The same things were measured in two ways. Each way mixes the same 9 hidden numbers, adds some noise and spreads widely along 4 directions of its own, which tell nothing about the thing.
Some things both ways: the first way, then the second way.
[ 13 -51 -35 -37  12   6 -40   1  -2  -6 -31  -1  -6  -6]
[ 12 -11  21  -7   0  16  -1  -7   2   4 -12  -7   7  -2  38   1 -24 -15
   9  11 -10 -21   7 -22   5]

[-18  22   3 -21 -16  13  15  -5  28 -26  18  -7  -1   3]
[  0  10  -7   1  -3   7  11  11 -32 -29  21  28  20  20  16  29  -4  -2
   3 -15  -4 -15   5  -1  17]

[-10  30  15   3   0  16  -3  -4  -6  -8  -4 -15   5 -14]
[  1  -5 -25  11   0  -8 -14  20   6 -27  -6   7   7   1   5  32 -10   7
   3   2   3   8  10  -5  24]

[-20 -22   3 -12  -5  10 -29  -5   0 -15  24   9   2   1]
[ 13   2   1  14  -1  -7  11   5  -8 -29  -8   6   8  -2  18  15  -4  -5
  -1 -14  -5 -11 -13 -14  23]

[ 27   5   6  24  20 -26 -22  10  20  15  -7   2 -31 -15]
[ -1  14  13   0  15 -21 -13   9   4 -22 -22  -8   8  15   1  20   3  -6
   6  -7   5   4  -1 -16  25]

[-24 -32 -23  -3 -13  -5 -12 -11  28 -10   9 -46   6 -12]
[  8   7  -5   1  12  14   9   3  22  11 -20 -19   9   3  -1  -6  16 -20
  -8  -3  -9 -13   7  -5   5]

[ 29 -22  16 -28   0  -9 -23  32 -27  11  17  12 -33  11]
[ -5 -22 -10 -25  -6   8 -20   9  10  12   6 -10  -2 -35 -27  32 -22 -33
   5  -5   6 -14  16 -19  19]

[ 28 -17 -15 -31  -5 -13 -25  15  -1  -4 -17 -10 -28  11]
[  7  -3   9 -27   4   2  -5   7  11   7   1 -15   6   7  16  -9   9 -14
   9  22   2  -5  25  -4  16]

[  1  35   9   2  10 -18 -23  18  15  -1  24  -3 -30 -17]
[ 14  20  18 -15  -5   4  -6  -2  -5  -6  -8 -12 -27  16  23  15  -9 -10
   1 -20   4 -13  12 -14  28]

[-18  14  10 -12 -37   8 -35  32  11 -22  -3  -3   4  -7]
[ 34  19  23 -10  -5   1  -1  -6  11   6 -10  -4  -6  12  35  -6  -8  -1
   8  -5   5   4   3  -7   7]

[-25 -20 -23 -32   6  37 -22 -22 -43   2 -12  -2  20  17]
[ 31 -10   2 -15  -9  19   1 -11  44  20 -28 -14 -15 -28   4   8 -44 -13
  12   4  -7  -1  20  -4  -3]

[ -4 -25 -32 -23   9   0 -17 -19  -5 -14   9 -14  -6  10]
[ 23 -17   5  -7 -12   8  23   4   7 -14   4   8   0 -16   9   2 -14  -8
  17  10  -8  -7  12   7  12]

[ 36   4   5 -15  -4   2  11  23  12  12  14   8 -15   2]
[-11   2  -4  -8   7  14  -5   9 -21   0  10  14  20   4  -8  37 -12 -30
   3 -19  -4 -13   0 -16  -1]

[  1 -14 -25 -20   2  14  -8  -7 -30  10 -30 -27   4  13]
[ 20  -9  -5  -4   1  -1   0  18  23  12  -8 -13  -3  -7  10  -4  -6  -6
  19  24   2  11  21   8   3]

[ 16 -17 -24 -19  37   3  -4 -18 -18  32  18  -9  -9  17]
[ -4  -2  -8  27   6   2  12  24 -23 -18   1   2  -6  -2  -6  34  -9 -13
   4 -24  -1 -16  -3 -10  11]

[ 23 -32  -1 -35   9   9   2  17 -14   0  -3 -12   3  15]
[ -7 -16  -9  -4   2  23 -18  11  -5  15  17  -6  14  -5   9  12  -2 -24
  -7   1   2 -28  10 -23  10]

[ -4 -11   0  10   2   1 -30  -8 -24   0  -6  -1  -9  -2]
[ 32  -6  16 -12  -2 -16   7   0  32  -4 -27 -12  -6 -16   9  -6 -16  -5
  22  17   0  16   8   2  11]

[ 24   4 -12 -22  25  -2 -18  -8 -17   9   0  -7 -15  21]
[ 26  -4   9 -13  -7  -3   8   5  28  -7  -4  -4  -4 -11 -10   4 -12   8
  22  10   4   3  23  11  14]

[ 15 -19  -4 -36 -10   1 -46  40  -6 -13 -26  14 -12   4]
[ 34  -4   7 -10 -13 -19  -5   8  25  -8   4   4  17 -13  16   2 -16  17
  23  19  14  21   7   1  15]

[-20 -55 -34 -15 -22   2  -8 -29 -18  -6 -19  -9 -12  29]
[ -3 -22  -7 -16  10  -8   9  12  12 -12 -15   1  19 -23 -23  16  -9 -35
  17  17 -11   5   8  -1   6]

[  9 -36 -13  -4  29 -11  -4  20   9  11 -13  -2  -7  -7]
[ 32  12  20 -19  -1  -6  -3   0  36  25 -12 -18  14 -16  -6   3 -21  -5
  21   4  10   7   3  -4  -4]

Other things, the second way, with their names:
J_438: [  7 -16   4  14  10   0  30  12  -8 -23 -10  15  21  -4   4   8  -7 -16
  17   8 -20  -5  -3   4  -4]
J_633: [ 18  15   9 -28  -3 -22  10  15  -3  -6   4  -3  12   9  18   9  -7  -8
  28  17   5  18  15   9  15]
J_932: [ -2  -3  -2 -28   3  27   1  -8   9  -5 -10  -9  -2  10  12  11 -15 -18
  -1   9 -19 -32  37  -6  18]
J_788: [ -8  17  11  -2  13   8   1   0 -24  -2 -12  -3  26  18  25  27 -13 -34
  -2 -16 -14 -24  -9 -27   1]
J_190: [  2  -3 -13  -1   4  -5  -9  14  16  -5  -6  -1  19 -19 -26  36 -18 -10
   7  -8   6   0   4  -9   9]
J_544: [ 10  14  -4 -21   4 -18   7   8  -5 -24   2   4  27  24  27 -11  31 -12
   4  18  -1  10   7   6  28]
J_939: [ 10  -2   0  22   9 -10   6  17   2 -14 -13 -12   1   2  17  -6  22  -9
  -4   0   3  -6 -11 -13  23]
J_423: [ 26   9 -21  10  -3 -10   8  19  22  -4 -12   5   8 -11  -8  25 -19   4
  15  -4   5  26   4  14   0]
J_732: [ 25   0  20  16   0  -3  10   5  -2   5  -8 -10   0  -3  35 -12   3 -14
   3  -4   2  -7 -19 -18   5]
J_827: [ 16  -7 -24  -4 -15  -8  -6  17   9  -6   2  -5 -15 -23   1  26 -15 -13
   5  -6  11  11   6  -2  25]
J_259: [ -9 -20 -34  -5   0  13  -4  15   6  -5   8   7  17 -20 -24  29  -4 -25
  -1  -1  -4 -10  13  -3  11]
J_12: [ 18   1  13 -17  -6  20  -1  -4  12   7   6  -6   1   7  27  -3 -12   2
  10  10  -2 -19  28  -5  11]
J_938: [ 16   3 -17  11   0  -2  19  21  -5  -8   1   7   1   2   8  10   5 -15
   5  -2  -3   9   1  10   7]
J_94: [ 26   1  19   6   4  -8   7  -1  17  -9 -27  -7  -9   0  22  -8  -1  -7
  11   2  -2   5  -3  -6  12]
J_580: [ 14   0  20   5  -9 -19  -8  12 -11 -20  15  10  15 -12   4  30 -18   4
  17 -14  18   1 -15 -19  23]
J_611: [ 18 -13   1 -17  -8  34 -13 -18  33  11  -5  -8   2 -10  11  -5  -6  -8
 -11   1  -4 -31  20 -16  18]
J_745: [  0   4 -22 -21  -9  32 -18   3  -9  20  17   4  -7   0   3  27  -8 -37
 -12 -21   4 -16  16 -11   8]
J_65: [ 26  21   5   1   6 -16  21  20  20   7 -12 -19  13   0  -2   5  -6   6
  23   7   4  15  10  15  -2]
J_760: [  3   0 -27  11   4   0 -25  16  15   6 -10   2  13 -14 -14  40 -18 -18
  -4 -19  10  12  -9 -19   1]
J_532: [ 32  17   4 -10  -1 -12  23   7  22  -5   1  23  42   3  -9  11 -14   9
  33  11  -1  29   6  27 -17]
J_137: [ -2  16   6 -23  15  23   2  -3  15  34 -13 -22  21  -5 -15  28 -28 -40
   5 -15 -13 -27   9 -18 -16]
J_32: [ 11   5  15 -19  -6  -4 -27   4 -12  10   6  -7  -2   1  31  15 -12 -23
   1  -9  15  -2  -2 -30  19]
J_710: [ -3  -9   2   4   7 -26   8  24 -21 -31  -1  25  27  -6 -11  30  -7 -23
  24  -1  -1  19 -15  -1   4]
J_8: [ 22  -5   7 -32  -6  19  -3  -8  22  24  -3  -5  14  -8  21   0 -27 -17
  14  17  -6  -5  23  -2  -7]
J_864: [ 19   0  26 -15  -1   3  -8   0  19  -1  -5 -18  -7   2  20  -8  -5   4
  10  12   6 -11  21 -12  23]
J_607: [ 32   8  11  17  -3  -1  36   5   8 -21 -14   8  11   6  22   3 -15  16
  20   3 -13  -1   4  15  -1]
J_781: [ 20 -25   7 -20 -11  -3  -7   2  21  -2  -1  11   8 -29  -6  20 -40  -7
  28  15   3  12  14  -2   3]
J_159: [ 20   7   8   0  -6 -24   8  15 -19 -25  -4   5  -9   7  31  15  -8  -8
  15  -4   3  15  -4  -2  21]
J_609: [ -6 -20 -24 -18  -2   5  -6   5  19 -21 -10  -1   5 -25 -25  36 -20 -20
   2   2  -8 -11  20  -6  27]
J_901: [ 23  19   0 -11  -4   4  12  -5   4 -16   1  19  27  20  24   4   0   2
   5   1  -7   2   6   7   6]
J_930: [ 11   2   1  -5  11   6  10  11  39  14 -17 -23   8 -16 -38  10  -3  -9
  12  -1   0  -8  17   5   1]
J_731: [ 18   0  16 -33  -2  -6  -8  -1  31  17 -10 -15  19 -22  -9  15 -33 -13
  25   8   5   6  11  -9  -1]
J_391: [ 25  31   1   2   7 -21   3  19  16  -3  -5 -14   9  25  18 -12  31  13
   5   6  16  22   6  11  17]
J_698: [-12 -24 -31 -25  -3  27  -9  -4  13  -6   0  10  14 -21 -23  31 -13 -34
  -8  -2 -13 -22  20 -10  17]
J_635: [ 11   6  -8   9  11   7   6   9  16  -2  -2   2  38  16  12 -10  23   1
  -5  10  -5  -5   1   1   1]
J_842: [ 23   3 -29  19  -3  -6   6  16  23 -16 -15  -4  17   1  23  13  -7  16
   2  11   0   9   6   2  15]
J_160: [  2  -2 -25 -27  -5  13  -6  -1  16 -16   4   6   2   2 -13  15  10 -12
  -5   1   0  -6  28   4  31]
J_316: [ 12  -2   9   9   8  19  -4   3  16  20 -13 -17   1  -6   4   0  -2 -18
  -4 -10   0 -21  -2 -20  -3]
J_638: [ 12   5  33 -31   2   1  16  -5 -18  -6   2  -7  -8  16  37 -20  20 -32
   4   8  -7 -17   6  -9  26]
J_801: [ 20  27  17  -8   7 -13  11   7  23  -5 -10 -28  18  15  11  -3  11  14
   8   4   4  -9  12  -1  22]
J_250: [ 17  -2  -7   2  -6  12   7  -2   2 -10 -11  29  13 -10  -2  37 -39 -13
  13 -19 -10   5  -5  -3 -11]
J_18: [ 18   0  -3  25  -1 -34   2  31 -13 -36   8  12   0   8  10   3  27  13
  10  -2  20  25 -13   3  32]
J_246: [ 21  20   8 -29  -4  28   8 -14  13  31   1  -3  11   3   1   9 -12 -24
   1 -15  -6 -16  13   0 -11]
J_589: [  2 -25 -12  26   2   1  11  25 -12 -17   8  16  16 -12  -1  17 -10  -6
  15   6  -4  -4  -1  -1   1]
J_919: [ 12 -18  -7  -4  -9  20   8   4   3 -10   4   9  -3  -9   7  17 -26  -3
  14   7  -9 -19  27   4  10]
J_951: [ 12  23  -4 -27   6  -4 -11   5  15  12  -7 -10  19  19  16   6   4 -15
   5   7   2  13  15  -1   4]
J_787: [ 23  -6  14 -33 -12  18  -2  -8  17  31   2 -11  -1 -27   1   8 -32 -32
  14  -2   1 -12  13 -11  -5]
J_741: [ 32  19  24 -24  -6  -2  29 -11  -4 -16  -5  10  25  24  55 -12  -7  -1
  17  17 -15  -2   8   7   8]
J_543: [ 12  17   2  -5   8  -5  -5   0  22  -4 -29 -25   7  13  30   2   0  -6
  -3   5  -4  -6   7 -15  21]
J_277: [ 27  -2 -20 -22 -18  -2 -13   9  27   7   7   4   2 -21  -4  26 -26  -2
  15   3  15  21  18   5  10]
J_302: [ -8  16  -9 -28   3  24 -10  -6  -3   1   0 -16  -6  20  12  14  16 -30
 -22 -15  -8 -35  21 -18  32]
J_235: [  5  16   5  -9  -1  -3  -5   7 -24  -4   4  -1   5  15  33  21  -2 -26
  -2 -16   3  -3  -8 -20  15]
J_703: [ 23  19   4   1  -7  -9  11   5 -18 -15   1  14  15  20  49  13 -10  -6
   8  -4  -1   9 -10  -3   5]
J_115: [  1   5   0 -22   5  22   9  -7  11   9  -9   0  16 -12 -23  31 -28 -31
   8 -14 -14 -22  11  -7  -5]
J_977: [  2 -10 -37 -11 -14   8 -30   7   7 -13   8  11   1  -9  -1  36 -10 -10
 -11  -9  10   2  13 -11  30]
J_51: [  5  -8  19  16   1  -9  -3  27 -19  -3  12 -15 -14  -9   6  19  -9  -6
  13  -9  14 -15   1 -21  22]
J_96: [ 15 -18 -27 -14 -17  10 -24   9  22   6  20  16  10 -32 -21  27 -15  -7
   1  -3  17  10   9  -1  12]
J_851: [ 32 -12  15  17  -7 -19  15   5   7 -30 -19  24   2 -15  11  11 -25   2
  26   0  -2  23 -15   1   3]
J_845: [ 30  -1  -6   2 -11  -5   8  15  18  -7  -1   3  -1 -11  12  21 -34  17
  28  10   6  14  20  12   3]
J_853: [ 15 -27   8  14  -6   3  11  12  -5 -17   1  16 -15 -19   0  13 -17  -8
  16  -4  -1  -4   2  -3  11]
J_111: [  0   8 -24   5   4   9 -17   8  17   8 -17 -15   4  -7  -4  31 -11 -19
 -11 -19   3  -6   2 -20   9]
J_31: [ -7   2 -12  -3   8   7   3   2   6 -21 -23  -3   5  -5 -18  36 -15 -20
  -1 -17 -15 -16   7 -11  17]
J_669: [ 13   9   3   0   2   1   1  17 -13  14  15   8   8   7   5   3  16 -24
   4 -12  11   6  -9  -2  -2]
J_194: [ 28   9  11 -21  -1  -6 -11  -9  26   6 -19  -9   3   6  29 -22  16 -15
  -1   9   5  14   0  -7  16]
J_410: [  8  38  12 -10  13 -17   6   7   4 -11  -9 -15  25  32  15   0  28   0
  -1  -4   4  -3   2  -2  24]
J_576: [ 28  17  15  14  -1 -26   5  15   0 -13   2  12  29   6  16  15 -10  15
  22  -4  15  20 -17  -2   2]
J_955: [ 18 -22  -4  -6  -7 -16  -8  11  17 -16  -2  14  17 -26  -8  24 -30   0
  25  12   7  19   6   0  10]
J_531: [ 22 -20  -4  18  -2  -9   5  18  15 -13 -13  -8 -15 -18   8   0  -3  -1
   9  10   7   5   5  -1  21]
J_385: [ 25  -9  21 -33  -5   2  10  -6  14  16  -5  -3   9 -21   8  -3 -19 -37
  20  11  -4   4   2  -4  -4]
J_971: [ 27   7 -14   7  -5  -7  20  12  15 -21   9  27  32   0 -12  11   2  17
  13  -2   3  18   1  24   3]
J_146: [  8  -2 -31  12  -4  15   6  16 -10   0   6   4   3   3  20  14  -2 -15
  -7  -3  -5  -8  10   1   7]
J_141: [ -9 -21 -27   5   1   2 -22  12   9 -28 -12   3  -4 -11 -13  37 -14 -10
  -3  -6  -1  -6  14 -15  30]
J_764: [ -1 -10 -29   4  -4  17  -5  13  13   6  -7  -5 -14 -32 -42  47 -27 -29
  -3 -31   1 -14   7 -10   7]
J_369: [ 11  -1 -16  -2   6  -1   4  13   8   0  -1   7  17  -2  -7  -5  28 -25
  -2   1   2  11  -7   6   5]
J_545: [ -2  -8 -25 -34 -10  12  -7  -3  14  -7   2  -4  -1 -20 -19  32 -13 -30
  -3  -8  -3 -15  19  -9  30]
J_9: [ 32   0  22   0  -5   7  14   7  13  24   3 -14   0 -14  10  -8  -7 -10
  13   0   8  -8  -1  -6  -4]
J_643: [ 25   1   9 -15  -8  -1   8  -9  16 -14 -15   0  10 -10  25  14 -29  -7
  12   5  -8  -5   6 -11  14]
J_386: [ 20 -10   5 -31  -6  -7  -7 -10  17 -12 -18  11   6 -11  13   3 -11 -23
  11  12  -3  16   2  -5  15]
J_517: [-10   2 -19 -15   4  24 -15  -8  -5   3 -18  -7   3   1  18  28 -12 -46
 -20 -16 -15 -25   3 -29  16]

Some of these things the first way, each followed by its name:
[-15   4  -7 -14  -9  15  -1  -9  19 -31   8  21  -6  -9]	J_741
[  3  29  -2  20  20  13  15   1  -1  18  16  -8   6 -22]	J_423
[ -5  -6 -23 -20  -2   0 -36  -6  -5  -5 -16 -20  -7   4]	J_141
[ 16  -8  -4  -6 -18  -6 -35  56  26  13  -5  -8  -8 -37]	J_760
[ 15 -24 -31 -25  16  -4  -3  -4  24  12  14   0 -21  -5]	J_115
[ 13  14 -28 -31   3   4  12  28   1   4  15  -6  -3  15]	J_745
[ 30  -1   8   2  18   4  -7  10 -24   7  -6  17  -8   4]	J_955
[-17   4  -4 -12 -14   1 -10  15   1   0  -7 -13   1  18]	J_391
[-16   9  18  14  14  18  16   2  -6   7  22 -10  14 -20]	J_111
[ 19 -15  10 -19   8   6   3  21 -21   4  25  18 -13   5]	J_787
[-17   3   9 -24 -13   3  -8   5 -10 -19  37  11 -21  10]	J_545
[  0  10 -18   0  -1  15  33  -6  27  -4 -11  -5  11   5]	J_532
[-10 -47  -8   6   3  -2 -22   9  -3  -3  10  -9   9  -6]	J_732
[-18 -11 -18  -1  32   5  11 -41 -18  -6   7  -8  -7  12]	J_609
[-15  -5 -45 -38   6   5 -19  15  -9 -13 -18  -1   5  24]	J_977
[-10  12   5 -25 -35  12   8  26  31 -17  25  -8   4  -5]	J_246
[ -9   4  15  20 -35  14 -37   3  -6 -15   5   2  11  -7]	J_851
[-23 -20 -18 -12   8  -2   1  -5  14  12 -13 -26 -11 -11]	J_65
[  3 -11 -13  22  -9   0  24  -3  -3  -1  25 -16  14  22]	J_369
[ -7  -7 -46 -29  32   3   4 -42   8 -12 -14 -24 -13   3]	J_932
[  7  -2  30  12   3  15  20   1  16   3  26  18  -9 -28]	J_788
[-19   2 -11 -28 -18 -16 -17  12  34 -24  23 -19 -26  -9]	J_302
[ -4   0   4 -28   1  32  19  13 -51  -6   6  12  32  56]	J_96
[ 11   1  35 -11  22   2  -9  -1  -1   5  23   9 -19  -3]	J_801
[  4 -40 -21 -18  26   2  22  -4  23  21   0  -7 -14 -14]	J_137
[ -2  17 -16 -12 -33  -5 -20  26  67 -34   3 -14  -7 -36]	J_901
[ -4 -20 -54 -43  10  19  -7  -7 -11   6  -3 -18  11  14]	J_146
[  4  -1 -13   2  -9 -13  -1   4  16 -18   9   9 -24   7]	J_544
[  4  -5  -5   4   4   0 -15 -15 -17  -3   9 -25   5  11]	J_853
[ 23  -8  48 -11  10 -12 -22  27 -23  15  21  -8 -28  -5]	J_51
[-36 -36 -44 -41 -41  -4 -22  -2  33 -41  -9 -35  -6   1]	J_698
[  5   5  13  11  -9  15 -11  10 -36  -6  12  25  13  28]	J_194
[ 27   2  16   6  14  -3  -8  35  17  11   0  20  -7 -16]	J_576
[ -1   5 -12  -6   0  18  11 -11 -24  11  27  -4   5  18]	J_938
[ 22  -8  10 -25  14  -3 -34   8 -19  -4 -12  -2 -16  16]	J_864
[-39  -7 -21  -9   1   1  24 -13  -4 -13 -28  -2 -16  18]	J_633
[ -2 -43  -4 -23   5   1 -13  16 -11   4   9 -13   4  12]	J_9
[ 19  -8  -4  -6   3   0 -12  14  -6  -7 -24   0 -10  -7]	J_781
[  8 -33 -24 -18  18  -1 -44  -7 -38  11   0 -12  -5  16]	J_531
